The same things were measured in two ways. Each way mixes the same 9 hidden numbers, adds some noise and spreads widely along 6 directions of its own, which tell nothing about the thing.
In the rows, 128 means zero.
Some things both ways: the first way, then the second way.
[ 93 136 161 136 150 112  64 168 137 143 147 169 167 138  96 113 104 127
  84 115 130 126 145 120 115 165 135]
[126 104 116 105  48  76 182 169 208 190 183 162 164 132  67 127 155 136
 127]

[121 167 170 166 106 133 130 161 132 140 177 166 148 141 106 102 149 133
 120  77 205 184 148 128  98 148 115]
[125  68 112  76  28 144 122 203  93  97  74  71 153 142 123 138  96 155
 151]

[117 122 119  94 132 116 143 116 112 108  88  94 133 137 128 143 156 143
 120 149  86 123 107 145 125  78 139]
[154 109  89  88  95 158 134 172 165 133 130 123 105 155 105 165 144 191
 128]

[102 148 141 157 134  79  87 112 129 126 100 157 109 148 160 128 134 153
  98 156 110 117 128 105 105 141  85]
[112 105  83 132  10  80 141 159 157 123 179  67 182 157 121  94 114  94
 123]

[190 151 104  56 164 148 146 110  87  60 101 136 149 127 170 162 159 105
 110 137 109 138 106 129 138  49 129]
[142 120 130 148 103 162 169 145 172 118 178  90 132 192  70 160 176 135
 153]

[150  59 128  74 173 120 105 125 129 157 104 131 102 125 139 148  95 132
 116 122 100 109 131 144 150 134 176]
[136 132 140 157  74 128 147 113 127 166 128  76 142  57 104 168 129 144
  89]

[ 84  52 113 125 143  97 102 106 128 164 110 101 143 135 118 134  88 102
 106 124 132 130 139 128 145 173 117]
[142 121 109  87 121 146 125 103 172 145 138 176  89  81  99 154 159 163
 148]

[137 108 141  78 118 120 152 133 136 106 124 145  90 137 161 139 130 116
 120  98 148 145 136 154 138 114 149]
[153  90 150 149 126 174 134  83 118 137 109 132  75 146  86 136 173 158
 171]

[141 152 157 115 118 183 144 145 125 105 150 148 136 121 114 171 154 129
 151 160  39 103 125 163 134  61 173]
[122  80 137 151 133 137 131 116 178 141 110 124 156 157 176  88 158 114
 103]

[118  83  90  98 134  54 114  91 133 127  56 118 126 118 146 145 137 128
 115 121 155 158 115 115 114 132 128]
[165  85  86  76  92 161 142 218 168 101 119 109  90 162  68 177 151 222
 157]

[115 120 157 145 107  84 148 140 105 133  71 117 178 123 102  87 166 151
 110 127 138 169 107  87  84 139 102]
[130 119 126  86 101 122 140 134 155 141 190 139 128 136 110 182 198 145
 127]

[140 156 155 180 127 150 167 123 105 156 124 113 124 148 122  95 171 190
 106 128 134 160 113 144 131 118 128]
[162 127  77 171  60 180 141 115 127 107 160  21 119 132 118 141 118 139
 130]

[ 92 116 148 123 114 110 132 171 143 128 137 126 167 128  93 104 131 106
 109  95 192 155 139 129 116 165 134]
[132 131 126  96 116 156 147 122 112 137 122 136  88  82  91 159 121 155
 171]

[150 129 123 109  86 127 176 126 123  80 139  98 151 134 127 110 184  95
 152 134 193 158 120 125 112 129 106]
[ 85 132 108  88  90 166  94  99 112  83 143 112 105 150 193 115 148 121
 102]

[131 134  98 118 114 128 102  89 166 128 184 142 100 131 132 167 149 120
 133 122 181 138 152 133 121 111 124]
[117 170 129 192 119 161 122  27  90 107 103 102 114 151 179 111 101  92
 109]

[135 143 178 158  99 217 164 152 129 108 143 128 145 102  85 123 153 124
 117 156 114 132 134 151 149 122 154]
[132 172 101 175 176 142 170  80 106 127 136  83 118  74 112 144 125  93
 154]

[170 156 138 102 177 139 129 160 126 152 110 184 168 107 130 146 151 168
  68 132  61 107 108  94 140  69 170]
[164  86 151 200 138 112 156 106 173 135 161  78 154 117 138 133 153 114
 138]

[103 125 109 148 110 111 152 104 128 122 108  95 122 150 132 120 157 142
 126 130 153 161 115 176 145 133 143]
[142 124 131  99  46 110 167 117 152 156 192 169 125 137 134 158 134 147
 134]

[ 78 123 122  90 137  67  82 132 155 121  70 124 126 129 111 139 142 162
  88 149  94 104 118 121 104 106 154]
[187 103 170 179 128 108 162 157 140 154  76 104 131 103   6 196 100 166
 206]

[134 131 123 120 116 135 163 125 139 117 114  83 111 134 121 123 182 156
 124 162 132 110 112 137 129  98 142]
[141 139 111 175 130 179 108  57 122  96 111  82  92 118 154 130 126 131
 121]

[123 134 123 128 134 147 111 123 130 126 143 107 166 121  86 130 155 128
 107 147 146 131 131 110 115 115 118]
[114 140  67  84  95 146 108 168 139  87 102  94 129 135 152 145 110 152
 102]

[135 128 141 142  93 161 138 109 145  97 135 122 100 111 111 136 152 115
 147 122 206 176 144 165 122 146 143]
[104  95  86  94  65 149 117 178 138  56  98  92 138 192 146 120 155 147
 107]

[118 120 151 108 138 101 118 150 131 123 140 148 122 137 155 160 119  98
 143 131 110  95 143  99  96 110  86]
[ 85 135  91  95  80 157 113  79 150 145 151 145 139 148 183  89 172  99
  72]

[ 70 123 147 143 128  80  97 136 146 139  60 109 114 133 104 115 140 179
  96 156 105 114 118 133 105 140 146]
[154 104 159 142 117 100 145 104 134 151 106 156 113  87  83 161 141 150
 163]

[130 133  92 129 101 108 142 113 144 118 131 103 176 122  96 109 190 131
 115 130 194 171 114 119 123 133 135]
[153 106 152  55  87  88 139 198  82 114  75 145 137  86 120 224  75 184
 174]

[131 121 147  56 123 174 140 152 132  81 137 108 130 127 105 148 145 111
 117 161  73  84 130 150 142  74 166]
[143 148 130 171 157 153 134 106 118 142  81  84 116  93  77 160 107 130
 152]

[166 172 152 164  95 146 149 144 135 123 189 168 166 127 124 114 181 122
 140 145 148 138 132  92 110 130 103]
[130 132 104 150 152 150 167  68 152 156 159 150 108 137 141  99 170 109
 136]

[ 95  75 110 107 171 115 112 101 109 141  88 125 121 131 154 174  71  94
 101  98 118 147 138 163 160 125 130]
[114  96 194 145  71 127 111  79 133  99 149 104 169 103 142 142 137  75
 160]

Other things, the second way, with their names:
Z459: [155  73 159 147  59 126 111 117 173  81 117 116 168 150 132 144 127 121
 160]
Z317: [111 142  83 116 121 211 104 128 122 106  88  68  61  78 154 118  97 181
  93]
Z335: [106 163  97 131 156 144 116  77  99 113 116 117  92 118 228  96  73 113
 114]
Z217: [ 95 158 108 105  25 109 138 119 110 150 120 115 164  83 139 138  95 111
  81]
Z587: [113  88 165 117 120 118 120 108 181 119 138 162 140 131 142 132 186 122
 124]
Z12: [132  56 118 111  77 109 110 195 167 109  81 109 129 160 157 110 118 185
 103]
Z363: [120 173  94 168 131 157 146  78  76 147  94 102  61 127 114 115 101 148
 120]
Z233: [138 163  94 153 131 160 137  54 139 157 143 109 119  59 159 133 125 112
 101]
Z729: [176  67 111 120 140 138 123 153 189 120 121 138 109 171  94 133 150 165
 197]
Z371: [140 102 119 174  68 179 116 115 172 105 120  72 128 185  55 121 161 132
 142]
Z150: [137 106  92 146 141 164 100 129  87  95  66  59  77 147  99  92  76 135
 205]
Z73: [145 107 146 172  91 156 118 130 163 146 126  38 153  77  76 146 107 120
 144]
Z632: [150 197 107 198 147 214 161  20 115 159 163  89  77 119  97 137 117 107
 155]
Z926: [ 81  64 134  33  93 123 112 163 170 142 128 191 116 133 145  98 193 155
 116]
Z589: [157  90 189 161  69 131 150 144 115 128 143  46 186 110 126 169  75 102
 184]
Z62: [122 110 136 118 151 115 137 103 143 143 117 176  77 114 129 113 144 153
 147]
Z992: [105  75  93 116  63 159 101 152 145  76 118  53 133 141 135  93 154 129
 118]
Z173: [120 174 152 164 143 166 178  80  90 159 123 109  89  77  96 154 107 129
 145]
Z65: [107 110  83 123  83 170 133 146 152  92 148  69 124 163 142  97 151 128
 112]
Z23: [107  97 134 113 151 151  66  58 115  89 115 114 101  68 202  89 119  92
 162]
Z154: [111 100 138 180  91  92 104 113 111  99  99  42 183 118 124 114 118  70
 136]
Z747: [ 89  89  89  99 148 143  79 110 146  74 100 119 116 148 195  73 175 112
 110]
Z529: [ 98 145  57  87 116 187 106 118 151 136  97 139  63 133 120  88 138 168
  98]
Z170: [143 128  83 118 133 155 134 169 145 128  51 101 130 101 129 131  61 156
 138]
Z322: [135  98 150 199  99 139 126  84 140 121 153  43 128  83 118 102 111  95
 161]
Z258: [124  61  91 117 102 134 103 154 207  89 116 112 152 165 139  63 131 109
 165]
Z689: [104 104 105  98  38 116 130 142 121 147 144  93 157 105 179 105 112 121
  89]
Z101: [111 137 109  78 146 164 120  94 143 142 138 172  74  99 206 135 161 171
  75]
Z31: [115 118  71  74 108 124 166 199 186 138 136 147 127 153  98 136 178 171
 100]
Z67: [123  88  66  67  92 124 115 159 145  87 128 128 132 162 147 121 166 138
 141]
Z572: [118 119  78 138  76 121 106  81 221 127 160 145 148 136 165  85 172 112
  70]
Z990: [161  89  77 135  68 163 126 180 152 115 114  39 130 149 115 143 127 178
 114]
Z608: [110 174 124 124 114 163 135  82  65 149 118 119  81 142 178 145 101 147
  96]
Z193: [166 132 101 121  50 128 144 132 195 118 142 147 166 150 111 196 151 155
 105]
Z212: [114 139  86  70  64 130 160 208  97 145  97 101 131 135 124 150  73 171
 116]
Z848: [123 109 112  83  92 104 153 218 131 129 112 102 121 112  95 159 100 180
 140]

Some of these things the first way, each followed by its name:
[102 141 161 101 131 137 128 144 123  95 110 100  94 154 121 121 139 144
 110 137 127 117 131 165 117 104 136]	Z371
[ 99 116 123 121 141  88  81 120 131 122  91 135 141 124 115 155 124 128
 131 127 130 147 128 139 100 130 140]	Z173
[115 116 133 131 178 130  73 120 102 153 109 142 182 121  94 141 105 135
  83 120 104 149 129 119 126 124 131]	Z587
[126 119 160 148  60 147 169 112 124  81 106  99 121 118 119 127 179 116
 170 200  92 117 119 130 109 126 110]	Z747
[148 142 154 122 125 168 162 144 131 105 143 148 123 118 146 135 143 109
  97 132 141 124 138 114 142 109 112]	Z67
[ 81 135 181 152 119 144 132 155 124 116  86 128 116 120 102 138 121 137
 120 120 116 149 133 170 115 121 152]	Z65
[ 92 127 162 126 119 104 103 159 144 102  62 126 132 102  95 139 142 135
 133 162 110 113 124 126  88 130 147]	Z31
[149 126 122  75 184 172 114 142  91 110 117  80 167 143  95 137 138 135
 106 156  78 102 110 157 147  78 169]	Z317
[149 147 119 133 125 134  70  56 112 110 146 134 109 154 129 134 159 160
 124 172 112 140 131 136 111 118 114]	Z363
[168 134 158 137 133 186 157 113  80  92 118 107 117 143 140 115 147 131
 131 160 109 139 120 164 146 123 127]	Z992
[ 85  80 113 133 102  45 138 123 143 143  97 121 157 128 149 137 132  97
 129 146 114 112 123  79 111 152  75]	Z23
[142 113 113  96 191 125  94 135 109 164 124 139 195 119 101 153 118 131
  93 111  98 134 121 104 128  92 148]	Z101
[101 131 141 151 110 102  73 114 116 122 155  99 169 161  83 100 152 132
 142 170 137 126 135 107  76 160  80]	Z529
[ 91 122 138 169  86 116 153 131 132 162 157 153 179 129  95 125 143 125
 133  71 154 208 132 158 130 139 149]	Z589
[160 111 118  87 194 120  81 128  83 164 159 149 210 154 121 123 116 125
  82 126  76 116 124  82 130 111 108]	Z73
[ 63  97  89 113  99  78 102  87 167 120  96 122 118 113 131 198 132 109
 143 155  85 114 132 141 120  97 136]	Z335
[105  87 171  86 107 154 122 138 158 107 121 157  71 109 133 159  96 105
 107 130 102 104 158 153 147 128 160]	Z154
[121 172 151 126 169 121  94 182 137 121 140 118 140 152 110 114 149 149
 102 151 147  84 130 107  94 118 113]	Z217
